Each new row is followed by its nearest point in the smallest flat space through zero that holds the last named rows.

Z_466 (3 x 8)
[[ 13.3  13.1   6.9  21.6  37.6 -10.2  25.6 -14.9]
 [ -9.0 -16.4  -9.3  28.5   8.1  10.9  28.5 -17.5]
 [-23.7 -11.6   6.5  10.3  26.9 -17.2  18.6 -54.8]]
New rows:
[-13.3  -1.9  -4.3  10.3 -14.5 -18.2   9.2 -14.7] : [-11.7  -9.2  -1.2   2.1  -0.1  -0.9   3.6 -15.3]
[-14.0  -2.0  -9.1   2.0  23.9 -12.4  -8.2  -0.5] : [ -2.5   1.9   4.2  -1.3   8.6  -7.5   1.2 -11.2]
[ 11.2   5.8   6.0   1.9  -5.5 -18.8  -0.1  -7.5] : [ 2.6  6.3  5.0 -4.0  7.3 -7.3 -2.4 -3.3]
[-15.4 -26.0  26.5 -13.1 -16.5 -22.3 -15.2 -12.6] : [-20.7  -8.8   4.3 -20.5 -10.1 -10.2 -17.5 -19.4]
[ 17.5  25.6   4.1 -18.0 -12.0  -4.2   4.6 -18.3] : [  4.4  10.0   7.3  -9.8   6.6 -10.2  -7.9  -0.6]

Z_424 (3 x 8)
[[  0.5  -4.1 -18.2 -22.8   1.4   7.7   5.6  -2.0]
 [  6.1 -17.1 -16.1 -41.4  -3.9  -1.5   7.6  21.6]
 [ -9.7 -18.9 -21.0 -43.1   7.8  -3.8 -24.2  20.3]]
New rows:
[26.7  7.9 -1.9  6.9 -8.4 13.6  2.7 -2.7] : [ 6.2  4.2  1.2  4.9 -4.2  3.8 15.1 -5.7]
[  5.9   5.9  -4.3  20.0  14.2 -22.2   2.1  -9.1] : [-1.6  5.7  7.5 15.6  0.7 -0.6 -2.4 -6.2]
[ 16.3  15.3  16.4  -2.7   1.3 -13.7 -18.0   8.6] : [-1.2 -3.1 12.0  7.0 -0.8 -9.5 -9.3 11.0]
[11.6 12.1 22.0 -3.5 10.5  5.7 14.3 -8.2] : [ 6.2  4.6  4.8  8.9 -4.6  2.0 13.9 -4.6]
[ -9.7  19.7 -26.2  -5.4  -5.6   6.3 -21.2   1.3] : [-10.5   0.8 -14.2  -8.4   9.2   6.2 -15.5  -9.5]

Z_844 (3 x 8)
[[ 12.2  12.1 -19.6   9.7  35.1  26.1  -5.7  13.2]
 [ -7.8  26.0 -12.8  -9.8  17.3   5.0 -38.4  18.1]
 [  4.2   7.4 -15.4  35.0  33.5  42.7  -6.3   0.9]]
New rows:
[  4.5   3.8 -10.7 -19.0  14.5  -8.1   8.2   0.7] : [ 11.1   2.6  -6.7 -15.0   8.4  -6.1   5.6  10.1]
[-6.4  9.8 31.7 -0.3 -6.7  6.5 -5.5  6.8] : [-9.4  1.5  4.9  2.2 -8.4 -2.5 -9.2 -3.8]
[  2.7  -1.8   1.3   4.4  15.2 -35.6  -3.1  -5.4] : [  1.6   0.1   0.8 -10.1  -3.5  -9.0   1.2   2.8]
[ -2.4   3.5   5.7  -6.5  -3.0  21.7 -18.1 -13.9] : [ -9.1   4.9   0.8   8.4  -0.3   6.5 -13.2  -2.2]
[  3.5   5.6 -26.2 -10.9  11.6  17.4   1.5 -16.7] : [ 6.9  3.7 -8.2  2.8 14.5  9.8  0.8  5.6]
[  6.0 -20.0  20.7  -9.2   9.0  11.5  25.4  11.6] : [ 13.6 -10.9  -0.8  -0.6   2.6  -0.5  24.2  -1.8]

Z_746 (3 x 8)
[[ 16.2  -0.8  -6.1   3.8  -4.5  -2.3  -5.9   5.9]
 [ 17.8 -13.2 -15.8  15.6  -0.9   3.5  19.6  15.1]
 [ 19.9 -10.5  13.2  17.0 -32.8  32.0  21.1   0.9]]
New rows:
[ -9.2  18.4  -0.5   5.9  -7.1   6.8 -14.7  -8.2] : [ -2.8   6.4   9.1  -6.0  -5.0   1.1 -11.2  -7.0]
[ -0.3 -23.1 -21.5  23.7 -21.9  10.2 -14.4  12.5] : [20.4 -6.2 -7.0 10.2 -8.9  4.6  5.0  8.9]
[  5.1  -7.6 -12.9  -1.3 -14.2  10.2   2.1  11.7] : [11.8 -4.6 -3.4  7.0 -6.4  4.7  5.4  5.2]
[ 17.5 -21.1 -11.1   8.0  -9.4   7.6  18.7 -19.0] : [11.1 -9.1 -2.6 11.6 -9.0 11.3 16.5  6.3]
[  9.4  10.3 -11.6  19.8  -3.1   0.1  10.0 -18.4] : [ 6.4 -3.6 -2.3  4.9 -3.5  3.5  5.3  3.4]

Z_81 (3 x 8)
[[ 22.3  -7.3  14.1  15.5  11.1  10.1   5.0   1.7]
 [ -2.4  13.1  -0.3  -5.6  14.3   1.1 -23.6  35.3]
 [  8.3   4.0 -25.6   9.4   1.4 -30.5 -21.5  -3.4]]
New rows:
[ 17.3 -10.6  21.8  20.5  15.1  -7.2  -7.7  -5.0] : [25.2 -6.7  7.0 18.7 11.3  1.5 -0.4 -0.2]
[ -0.7 -21.6   9.1  -8.5  -1.9   0.1 -19.2  12.9] : [-0.2  3.4  2.0 -1.5  4.8  2.6 -5.7 11.0]
[-12.9 -33.8   4.3  16.2  -3.2   6.7   1.8  35.4] : [ 2.3  1.9 10.0 -0.8  7.4 10.8 -1.6 13.9]
[-16.5   6.0   4.8   1.0 -14.1 -22.0   4.4  23.4] : [-12.2   6.8  -6.4  -9.6  -2.1  -3.8  -7.7   8.1]

Z_596 (3 x 8)
[[  4.5   8.9 -13.0 -14.0  22.2  15.6  -2.2 -12.0]
 [-14.6  -2.8 -12.6 -29.0 -14.4  -0.1 -15.6 -15.9]
 [-27.0 -13.4  -9.7   0.2  -4.2 -10.5  -5.2  12.8]]
New rows:
[  1.7  24.0  11.2  -5.7 -25.2  13.3   5.7   5.3] : [ 11.5   3.4   9.9  -2.5 -15.0  -1.5  -0.6  -7.9]
[-10.0  14.4  -6.0 -21.6   6.3  24.4  -8.2   6.3] : [ -4.6   3.3 -13.3 -15.6  11.8   9.0  -5.6  -9.3]
[-1.9 11.7 -1.1  4.3 -1.5 -0.6  5.5 -1.4] : [2.9 1.2 1.5 1.8 1.2 0.8 1.4 0.1]

Z_196 (3 x 8)
[[-15.5   0.6  10.4  10.2  -0.9  27.2 -18.3  17.1]
 [ 13.7  -2.0   1.8  16.3   1.6  39.3 -27.7  -7.2]
 [ 12.6   7.4  16.6   6.2  -9.5   6.2 -19.7  -5.8]]
New rows:
[-19.7  -1.9  26.1  29.7 -12.5  -2.7  -1.7   8.7] : [-14.3   7.1  19.8   2.4  -8.6   1.9 -11.4  16.1]
[ 13.3  28.5  21.9   7.8  23.7 -11.3  38.1   1.9] : [  1.5   2.7   1.4  -7.3  -3.1 -20.7  10.2  -2.7]
[ -3.2 -12.5   1.6   6.8   1.6  -4.5  -5.6 -25.5] : [10.8 -0.6 -3.3  0.7  0.5  0.3 -1.0 -9.3]

Z_246 (3 x 8)
[[-33.1   5.1  11.7  -4.4   0.6   0.7  16.7   7.9]
 [  2.0   2.3 -21.9  17.0   8.7 -12.3  -2.4 -30.4]
 [ -0.9  26.9  13.5 -13.6  -2.9 -37.4  30.4   5.6]]
New rows:
[ -1.2  -8.6 -17.9  -3.7  -8.2  -3.8  19.1 -10.5] : [-3.3  3.3 -5.0  4.2  2.8 -6.8  3.4 -8.9]
[-23.1  -4.6  11.7 -11.1  -5.2  11.0  -4.8   2.8] : [-20.0  -4.7   8.2  -2.8  -0.8  13.2   2.4  10.0]
[  4.1 -30.5  13.8  26.1   4.4   4.1  -8.3   4.9] : [  1.0 -11.2  -3.6   3.9   0.3  16.2 -12.4   0.5]
[  9.6   4.9 -36.7  -2.1 -14.3 -23.5  -9.8   1.3] : [ 18.8   4.8 -10.4   4.6   1.8 -14.1  -2.3 -13.1]

Z_961 (3 x 8)
[[  7.3  -6.7  18.1  16.8 -28.4  13.4  22.8  16.6]
 [ 12.8   3.1 -21.2  -5.8  -6.4   5.1  -1.2   2.0]
 [-17.6 -15.4 -33.8 -16.9 -18.7   9.9  -2.2  -8.5]]
New rows:
[ 10.7 -10.0   1.8  -7.3  -3.2  -2.5  -0.3 -12.8] : [ 0.1 -0.2 -3.7 -1.7 -0.4  0.4 -0.9 -0.7]
[ 14.0  -9.6 -10.3  19.1   9.5  14.1  11.7  -3.1] : [10.9  2.9 -2.6  2.6 -5.5  3.5  3.8  5.4]
[-17.6   9.0 -10.0 -10.5   4.2  12.3 -15.8  22.9] : [-4.2 -1.8 -9.9 -6.0  0.7 -0.1 -4.0 -4.2]

Z_116 (3 x 8)
[[-19.0   8.5   3.2   7.6  14.4   2.0   0.1  15.2]
 [ 12.6   9.3  11.7  -3.7  16.8  14.5   4.0  -2.2]
 [ 21.1   7.7   3.3  19.5  -2.6 -16.7 -11.0  -4.4]]
New rows:
[ 11.6  11.0 -32.5   0.9 -12.9  17.8  -8.8   1.9] : [ 4.8 -4.5 -2.6 -3.2 -7.1 -1.7  0.0 -5.2]
[ -5.4  -6.6   2.5 -19.6   4.5   1.4   9.2  29.7] : [-16.5  -1.8  -0.8  -8.6   5.4   9.8   6.1   6.5]
[  0.8  -2.9  -7.7  -4.3 -14.1   1.0  28.3 -15.4] : [  2.6 -10.3  -5.1 -13.0 -10.9   3.9   4.1  -8.4]
[ -5.0   0.4  16.6  11.6 -26.9  12.1  -0.7  14.9] : [-5.4 -1.0 -2.5  2.4 -2.3 -3.8 -1.2  2.6]

Z_828 (3 x 8)
[[  6.9  35.6 -19.5 -18.1   3.4  -1.6   5.0  -6.4]
 [ 20.0  21.5   7.1   3.9  29.3 -28.2   2.0   2.9]
 [-13.7  29.8   1.0   5.7  21.9 -27.3 -17.7  14.5]]
New rows:
[-0.9  5.8 -8.2 -6.4 38.4 27.1  5.4  2.7] : [ 5.8  9.2 -4.0 -4.5  2.9 -1.8  3.2 -2.5]
[ -2.4  -2.5   1.5 -26.7  -5.7  38.4  -7.4   2.4] : [ -6.5  -3.3 -11.8 -10.2 -19.0  19.9   3.7  -6.5]
[-18.2   7.6  -5.4  25.5  21.5  14.5   7.8 -21.2] : [-3.6  2.0 -0.1  0.7  0.7 -1.6 -2.7  1.9]
[ 3.9 -7.9  8.2  6.0  2.9  1.7 -8.3  5.7] : [-0.8 -8.8  7.2  6.5  2.3 -3.0 -2.0  2.8]
[ -1.0  10.0 -13.0   6.7  15.3  -0.3 -24.5   6.3] : [-9.8 13.5 -1.6  1.4  6.7 -9.5 -9.1  6.6]

Z_706 (3 x 8)
[[  9.0   0.5 -30.0  33.3   1.9  -1.2  19.3  19.1]
 [ 27.8   1.7   3.4  53.9  28.3  12.2  -4.9  10.4]
 [ 15.8  16.5   3.9  12.5 -11.5   0.2  19.6  12.0]]
New rows:
[ 19.0  17.8   7.6  10.2 -16.1  -0.1  -7.3  17.7] : [15.1 14.1 11.5 10.0 -6.0  2.3 10.9  6.8]
[  3.6   9.4   9.4 -22.9 -20.6 -17.9  12.7 -25.9] : [ -4.6   9.9  12.7 -27.0 -20.0  -4.5   7.5  -3.8]
[ -7.1 -23.5  15.9  26.3  11.7  23.8 -12.4  -8.9] : [  4.6  -9.5   7.0  16.4  23.8   7.5 -20.1  -6.0]
[  9.4  14.0  15.0  -1.7 -21.3 -14.7   5.3  -9.6] : [  6.8  13.9  15.5  -9.1 -14.0  -0.7   9.5   1.3]
[ 26.0  -1.4 -19.2 -13.8  16.8   1.0   8.0 -24.5] : [-2.1 -3.6 -3.4  1.4  3.4  0.1 -2.8 -0.8]
[ 14.9   1.6 -10.1 -16.4 -18.7   5.6  -1.1  21.6] : [ -0.2   6.5  -3.8  -5.7 -12.9  -3.7  12.6   4.8]

Z_991 (3 x 8)
[[-26.7   9.8   0.1  -1.1 -12.6   9.4  -3.1  13.4]
 [ -8.0   0.3   1.8 -11.7   1.6  29.6  -1.3  -5.7]
 [ 18.8   4.9  19.9   0.0   6.2  10.8  25.9   7.9]]
New rows:
[ 17.9  -6.2   7.7   8.2   9.6  22.0  -0.3 -18.2] : [ 16.9  -6.9   3.5  -8.1  11.8  16.5   4.3 -14.0]
[ -3.5 -15.3  -4.4  13.4 -25.0  10.2   3.8 -25.2] : [-2.6 -3.6 -5.5 -3.9  1.5  5.0 -7.8 -7.5]
[ -1.1   8.4 -16.6  13.0 -13.4  21.5 -14.5 -10.1] : [-11.8  -1.9  -7.3  -6.1  -1.7  10.8 -11.4  -6.3]
[  2.2  20.8 -23.1  -4.7 -15.7  19.0  21.9  -9.5] : [-4.8  2.8  4.4 -5.1 -0.5 16.0  3.6  1.5]
[ -8.5  24.4 -20.9 -24.7 -16.3  14.2  -1.3  23.0] : [-23.9   8.7   1.2  -3.3 -10.3  14.6  -2.0  10.7]
[  3.5 -18.7   5.5   0.4 -26.4  -6.0  -1.9  14.0] : [-3.9  3.2  0.5  4.5 -4.2 -8.7  1.1  7.0]

Z_50 (3 x 8)
[[ 19.6  -3.8   4.7  -6.1  -7.5 -11.9  14.8   6.3]
 [ -6.0   7.7   6.6   5.4 -21.7  -9.7  21.9  32.3]
 [ -0.4  28.9  -2.8  -8.8 -14.1  -1.4  -2.0  18.7]]
New rows:
[-21.3  12.4  19.4  10.0  20.3  -7.9   2.6  11.9] : [-18.0   1.6   0.4   9.1  -3.0   4.3   0.5   8.6]
[-14.4 -11.3  24.3   8.6   2.8 -24.8   7.6  23.8] : [ -9.3 -11.6   7.3  12.4  -9.7  -6.0  19.4  16.9]
[ 19.2 -25.9 -13.1   5.9  10.9 -13.9  10.4  10.0] : [ 14.3 -20.8   6.1   1.8   1.0  -9.2  15.0  -3.7]

Z_249 (3 x 8)
[[ -2.0  10.5  -7.2  -5.8  17.7 -12.2 -25.6   4.0]
 [  8.5  24.2 -10.9 -13.2   3.2   1.9 -17.7  35.1]
 [  0.5  31.2   6.8 -27.7  29.9 -10.2  -1.1 -16.4]]
New rows:
[  4.8   2.2 -29.5   5.1 -14.8  26.2  10.3  -0.5] : [  4.1  -3.4  -0.6   3.8 -15.0  10.0   9.8  12.7]
[-0.4 14.7  3.8  0.1  8.4 -0.4 23.1 16.5] : [  5.5  12.9   3.1 -10.5  -2.6   7.1  11.9   7.0]
[  0.9   5.6  42.2  -5.0  28.0 -15.4   4.8  19.7] : [  1.4  15.0   2.5 -12.8  11.3  -2.8   0.4  -3.6]
[-13.6  28.3 -13.2   5.5  -5.6  -0.7   5.0 -10.6] : [ 1.0  7.9  2.1 -7.0  4.9 -0.5  2.5 -2.3]
[  5.0  -8.7   6.8  14.2  14.8   7.3 -14.2 -16.6] : [ -5.9  -9.4   0.0   6.4   6.6  -8.0  -7.9 -13.7]

Z_67 (3 x 8)
[[ 33.8  23.8 -14.5  -7.8   7.9  -9.3   0.6 -33.4]
 [ 43.6  18.9 -36.1  -1.0   7.6 -11.7  22.4 -45.4]
 [ 16.2  19.5 -37.4  -0.7  12.6 -19.3  11.2 -21.4]]
New rows:
[ 29.2  -0.1   5.6  -5.5   1.6  21.7  -8.2 -38.4] : [ 35.1   6.0  12.7  -5.8  -5.1  10.0   1.3 -29.3]
[  4.6  14.9   5.0   9.2   9.1   7.3 -12.0  -1.6] : [ 3.7  8.7  5.4 -5.1  2.5 -1.8 -9.9 -2.8]
[ -6.2  -3.0 -17.6 -11.0   1.6  -0.1  -4.3  23.2] : [-15.1   0.2  -8.5   1.9   4.0  -6.8  -1.4  12.0]
[ -2.7   4.2  30.7 -11.0  -5.5  10.4   2.5  -1.7] : [ 4.1 -3.3 24.1 -3.8 -6.2 11.1 -9.8  0.5]
[ -2.2   8.2   4.1   7.5   4.6 -12.6  -6.8  10.7] : [-7.5  6.1 -0.8 -2.5  4.2 -5.4 -8.4  6.2]

Z_796 (3 x 8)
[[  5.1  -2.4  -9.0  10.5 -34.2  -1.2   5.4  18.6]
 [ -9.1   4.4  11.7  27.2  16.4 -19.0  -5.9 -17.8]
 [ -4.8   2.6  -1.3  11.8   0.0  42.1 -18.0   4.8]]
New rows:
[-29.3 -10.4  -3.8  23.0   6.2  -3.0  -3.6  15.5] : [-4.6  2.3  3.0 22.2 -3.1  0.3 -6.2 -2.0]
[-14.2   7.2   2.4   3.1   3.2  -8.6  26.2  33.6] : [  3.4  -1.7  -3.2  -1.6 -11.7 -10.0   6.7   5.7]
[-17.6  15.8  32.0  21.4  32.6  13.9  12.7 -18.2] : [-11.6   5.7  13.3  18.2  32.1   4.2 -14.8 -21.9]

Z_507 (3 x 8)
[[-20.5  -3.0  -3.9 -14.3 -44.3  45.3   5.8  -7.6]
 [-12.3  -4.2  -9.9 -45.2 -18.5  15.8 -11.6  -0.5]
 [-35.5  17.0 -18.6 -23.4 -17.5  25.2 -19.9 -44.2]]
New rows:
[12.4 -2.6 -7.6 34.6  7.6  1.7 -4.0  2.8] : [ 5.5  2.5  5.9 27.9  6.9 -4.9  8.2 -0.8]
[ -5.7  -6.4   2.6   5.3 -12.8 -10.7  18.8  13.0] : [ 6.3 -5.9  5.3  6.0 -5.5  3.5  8.5 11.9]
[  3.0   9.7   5.3   7.9 -14.2 -21.6  -8.6   5.3] : [ 3.4  0.2  1.4  4.6  5.7 -5.8  0.6  1.7]

Z_470 (3 x 8)
[[ -3.0 -18.4 -15.6  12.3   6.2  14.0 -36.1 -17.4]
 [ 19.0  -5.6  11.1 -10.6 -20.3  -1.4  10.1  16.0]
 [ 14.5  -2.4   6.9  12.0   7.8   1.1   5.7 -13.4]]
New rows:
[ 22.3 -36.3  37.3  -9.2   2.0   7.0 -27.4 -19.2] : [ 31.9 -25.2   4.5  11.0  -9.2  12.3 -16.5 -11.1]
[  9.7 -16.9 -17.1   4.2 -27.8  -5.7 -18.3   4.5] : [  8.3 -17.6  -4.8  -5.6 -16.9   8.7 -20.4   7.3]
[-22.7 -25.3   5.7  12.2 -15.6  47.0  -8.4 -19.7] : [  1.5 -15.8 -10.0   6.9   0.0  10.7 -26.5  -9.7]
[ -4.2  -5.6 -17.0   0.1   7.4   8.4  10.4  -6.4] : [-4.9  1.7 -2.8  3.4  6.1  0.3 -2.3 -5.0]
[-25.4 -10.9  -0.6  -3.8   1.2   3.9   0.3  -6.3] : [-14.1   2.7  -7.9  -1.4   4.0   0.4  -7.5  -0.1]

Z_323 (3 x 8)
[[ -4.3   4.1  -8.3 -18.7  -0.7   7.2  -3.0 -15.7]
 [ -8.0   9.8  15.4  20.2  16.5  19.1  14.3   7.5]
 [-30.9  43.7   5.1   0.1 -33.3 -18.4 -22.4  23.7]]
New rows:
[ -0.5  24.4  -1.4  -3.2 -10.2  -4.6  29.3   5.2] : [-9.4 12.4  4.0  2.4 -1.9  3.4 -0.8  4.0]
[ -8.7  18.6  17.9 -21.7   4.4  -8.0  -6.6  13.6] : [-12.4  16.7   1.4  -2.7  -8.4  -0.9  -6.0   3.9]
[-24.8  11.5  -8.4  -0.1  18.5   8.6   9.1   5.9] : [-12.1  14.8   5.8   1.7   6.6  15.3   5.0  -2.0]
[ 14.5  38.4  -8.9  37.3   5.8  -0.2 -20.7  21.0] : [-10.4  15.8  13.5  21.4  -5.9  -5.8  -0.9  23.3]
[-27.6  38.4  -7.5   8.5   5.1  24.8  -8.7   4.8] : [-28.5  36.4   9.3   0.0   0.3  19.3   0.7   1.6]

Z_734 (3 x 8)
[[  5.7   5.6  18.7   1.4   5.3  -0.3 -21.5   1.0]
 [  2.3 -11.3  -1.6 -13.2  24.6  11.3 -25.2  19.8]
 [  1.8  29.9  -8.9 -27.0 -16.1  13.8  -9.5   0.2]]
New rows:
[ 10.2 -21.7 -23.8   3.7  10.8 -14.6  26.3 -20.4] : [ -7.0 -19.7 -15.8  11.5   1.2  -6.5  28.1  -1.7]
[-15.0  19.5   7.1   2.9 -26.5  22.9   2.4  24.5] : [  0.8  17.1  -3.7 -11.7 -11.7   5.3  -1.7  -2.9]
[-11.8   0.9  14.4  10.4 -16.5  13.9  -2.0  23.6] : [ 1.3  2.5  4.2  0.1  0.0 -0.1 -4.5 -0.4]
[  6.1   1.8 -19.8  14.8  -7.2 -22.4  -9.4   0.2] : [-0.8 -1.7  0.7  5.1 -2.3 -3.4  5.8 -3.3]
